Each new row is followed by what is left after taking away its nearest point in the smallest flat space through zero that holds the last named rows.

J_133 (3 x 9)
[[-17  -6  -2 -40  31  -5 -46  12  40]
 [-34   2 -30   1  24   2 -13  -4  20]
 [-12  35 -17   1 -24  16  48 -32  51]]
New rows:
[ 16  15  24 -15  22  -1   1  31 -35]  [ -2  28   5 -11  22   6  15  18 -12]
[-28 -12   1  -5  -4  37 -25 -37  18]  [-12 -17  14   2 -13  35 -21 -32  -4]
[  7 -21 -16  30 -29   0   3   6  -7]  [  5 -20 -13  11 -23  -1  -9   8  14]

J_912 (3 x 9)
[[ 22 -18  -8 -33  -6 -20  15  26  45]
 [-28  -6   7 -21  12   8  -7 -26 -13]
 [ 13 -44  23  16  44  19   0  48  64]]
New rows:
[ 17   4   2   5   8 -30  29 -29   6]  [ 12   0   9  13  18 -21  25 -29   6]
[-29 -27 -11 -37  12   1 -11 -20 -13]  [ -1 -15 -16   1   1  -1  -7   6  -9]
[ 35 -37 -23  11   8   6  11 -14  29]  [ 22 -26 -24  11   3   8   6 -34   4]
[ 26  -2   5   7 -34   4  -1  24  35]  [ -2  -1  12  -1 -24  15 -10  -4  11]
[-19   5 -19 -20 -17  22 -28 -29 -21]  [  3  -4 -17  -4 -13  21 -23   1   6]
[ 29 -37  -9  28  23  34   4  36  27]  [ 11 -17 -22  -3   0  21   4  -2  -9]

J_261 (3 x 9)
[[ 13 -45 -32 -14 -31 -47  -5 -25   9]
 [ 38  -4  -3 -15   9  -7   4 -32  -2]
 [-34 -12 -39   7 -50  -7 -34 -11  -8]]
New rows:
[16 25  6  8  9 -4 17 -1 27]  [ 4 21 -7 11 -7 -7  6 -4 25]
[ 30  40 -17  -6  -8  43  46   7  24]  [ 16  20 -32  -5 -29  23  41  11  29]
[  2  18  60 -13  12 -13 -17  -8   9]  [ -9   9  44 -12  -8 -21 -28 -12   8]
[ 15   9   3   2 -37  10  26   6  11]  [ 15  11   3   2 -37  12  25   5  10]

J_167 (3 x 9)
[[ 18  21  49  32  13  27  10  -8  24]
 [-12 -16  24 -21   2  21 -37 -26  16]
 [-15  44  -1   1 -40  11 -48  -1  37]]
New rows:
[  9  13  16  23  13   5  38   6 -35]  [ -9  11   7   0  -5   8   0  -4 -25]
[-14  18  -2  29  15 -37 -15  29  35]  [-16  -9   4  15  30 -34 -16  18  26]
[  6 -27   6 -33   4 -35  39  22  39]  [  3 -14  13 -30  -5 -27  24  19  53]
[ 25 -25 -11 -20   2  -3 -11 -26  -5]  [ 31  -1 -10  -2  -6  -3  -4 -16   3]
[ 34  11  20 -32  34  38  -1  38 -24]  [ 26  21   4 -38  18  32 -14  43 -21]

J_977 (3 x 9)
[[ 33  25 -19  43   7 -14  -1 -15 -16]
 [ 38  46  -9  17 -54   7 -19 -11 -34]
 [ 32  48   0  49 -20 -19 -34   8 -20]]
New rows:
[ 42  15 -36  -3   3   3   1  57   7]  [ 33   3 -35 -17   6   9   9  56  12]
[  1  16   9  24 -39   6 -14  10 -26]  [-12 -10   4  16  -7   5   7   4 -12]
[ 14 -26  24  22 -11 -10  10  -1  12]  [ 15 -25  23  17 -19  -5  11  -3   9]
[ 15  -3 -16 -13  -7  -8  38  -9  19]  [ 10   7  -3  -5 -12 -16  18   9  22]
[-11  34  -7  -1  21 -20  -7   2   4]  [-12  29 -10 -17  11  -9   1  -5   1]

J_629 (3 x 9)
[[-46  33  34 -15  56 -17  11  24  -9]
 [-23 -57   1  -7   5 -14 -19 -64  13]
 [ 17 -32  44   8  15  14  -9 -16  -1]]
New rows:
[ 32 -15   7  15  19 -23  -1   2  24]  [ 21  -4  -6  11  18 -30   2   7  24]
[  6  -5  16   8   5 -37  15  21 -33]  [  8 -15   3   8  -6 -38  11   9 -29]
[-15  25 -20  10 -17  29 -39 -16  37]  [-15  27   3  11  -1  33 -38  -9  33]

J_617 (3 x 9)
[[-35 -40  36 -17 -26  -3  19 -20  -7]
 [ 17  -3 -10  -3 -34  35 -33  -8  41]
 [-23 -15 -29   4   4  30 -30 -17   7]]
New rows:
[-6 10 15 11 19 -8  8  8  2]  [-8  4 13  9  9  3 -1  2 12]
[ -6   0   8 -21 -19  10 -13   4  -5]  [ -4   8   2 -17  -6   4 -10   9 -13]
[-21  25 -13 -12 -11  25  20 -16  -4]  [-13  31  -9 -12 -11  19  25 -11  -4]
[-26  -3 -12  17 -39  10 -17   0  -4]  [-14  11  -8  20 -28  -6  -4  11 -13]
[ 49  16 -21  57  47   4   6 -22 -34]  [ 35 -16  10  40   5  15  10 -39 -18]

J_221 (3 x 9)
[[ 11 -20 -10 -13   4 -47   6  20 -30]
 [  7   5 -31 -22   9  12  12 -22 -10]
 [-13 -62  32 -26 -18 -19  10   5   1]]
New rows:
[-14 -38 -14 -18 -36  29 -10 -21 -12]  [ -6 -10 -17   9 -29  11 -23   1 -19]
[  8 -36 -21  19 -30  39  10  30 -20]  [ 11 -26 -25  25 -27  38   8  32 -22]
[  0  10  13 -13 -17 -29  35  25 -34]  [ -7  23  16  -8 -19   4  33   9 -15]
[-18   1 -23   7 -26  -5  19 -11  -2]  [-19   2 -16  14 -28  -8  15  -5   0]
[-36  11 -22 -14  23  -9   5 -39  38]  [-34   6 -10  -3  21 -34  -1 -17  32]
[ -3  -4  35  15  20 -33  30 -14   5]  [  0   8  21  12  25 -20  32 -26   6]

J_253 (3 x 9)
[[ 10  14  11  23 -42   0  -3  11 -15]
 [ -5 -24 -25   9  18  12 -15 -21 -19]
 [ -3   3  -8  35  23  39 -15  -4 -13]]
New rows:
[ -4  12  26 -15 -27  -5 -15  -4 -23]  [-10   8  21 -18   1   6 -16  -9 -17]
[  0 -25  -3  36  12  -4 -19  -1  17]  [  2 -20   5  25   2 -17 -12   5  25]
[-24  -4  -8   5 -48  27   1 -28 -20]  [-29   4   1 -14 -21  27  12 -21   5]

J_922 (3 x 9)
[[-10  25 -17  50 -47  18  16   3  63]
 [-24  19  28  -7 -21 -36  10 -17  63]
 [-43  23  11 -11  22 -28  -7 -24  18]]
New rows:
[-20  -1 -11   1  -8   1  -7  14  -7]  [-15  -5  -4  -5 -12  -4  -5  15  -4]
[-19  -1   8  38  28 -47  -4  43 -19]  [ -7  -6  11  41  13 -44   2  49  -9]
[-10  20   7  -4 -27 -21 -33  30  18]  [ -6  15  -1  -4 -16 -12 -38  33  -4]
[ -7 -52  -8  12 -37  28 -15 -10  10]  [-25 -46  -2  -1 -17  14 -22 -21   5]

J_591 (3 x 9)
[[-38   7  49   9 -28  46  38  18 -16]
 [  5  10  36 -18  58 -26  58 -14 -40]
 [-35  38  -3   1 -44  -7  35  -7  -7]]
New rows:
[ 28  17  23  37  37  38 -12  12 -36]  [ 20  39  -6  37  10  17 -14   1 -27]
[-29   7  19  22 -18 -10  38  34 -25]  [ -4 -10  -4  21  -2 -21   3  32 -11]
[ 33  39 -16 -33  39 -26  -6   6 -25]  [ 14  34  -3 -20   3  13 -14  23 -16]
[-20  23  22  25  10  -3  29  27  -4]  [ -5  14   0  26  13 -11   1  25  10]
[  7  -9 -27  -1  25  21  32  25 -22]  [  4  -5 -41   2   9  19  23  24 -14]
[-13 -18 -29 -11  -9  11  -2  -4  13]  [-13 -17 -17 -14   4   9  12  -5   3]
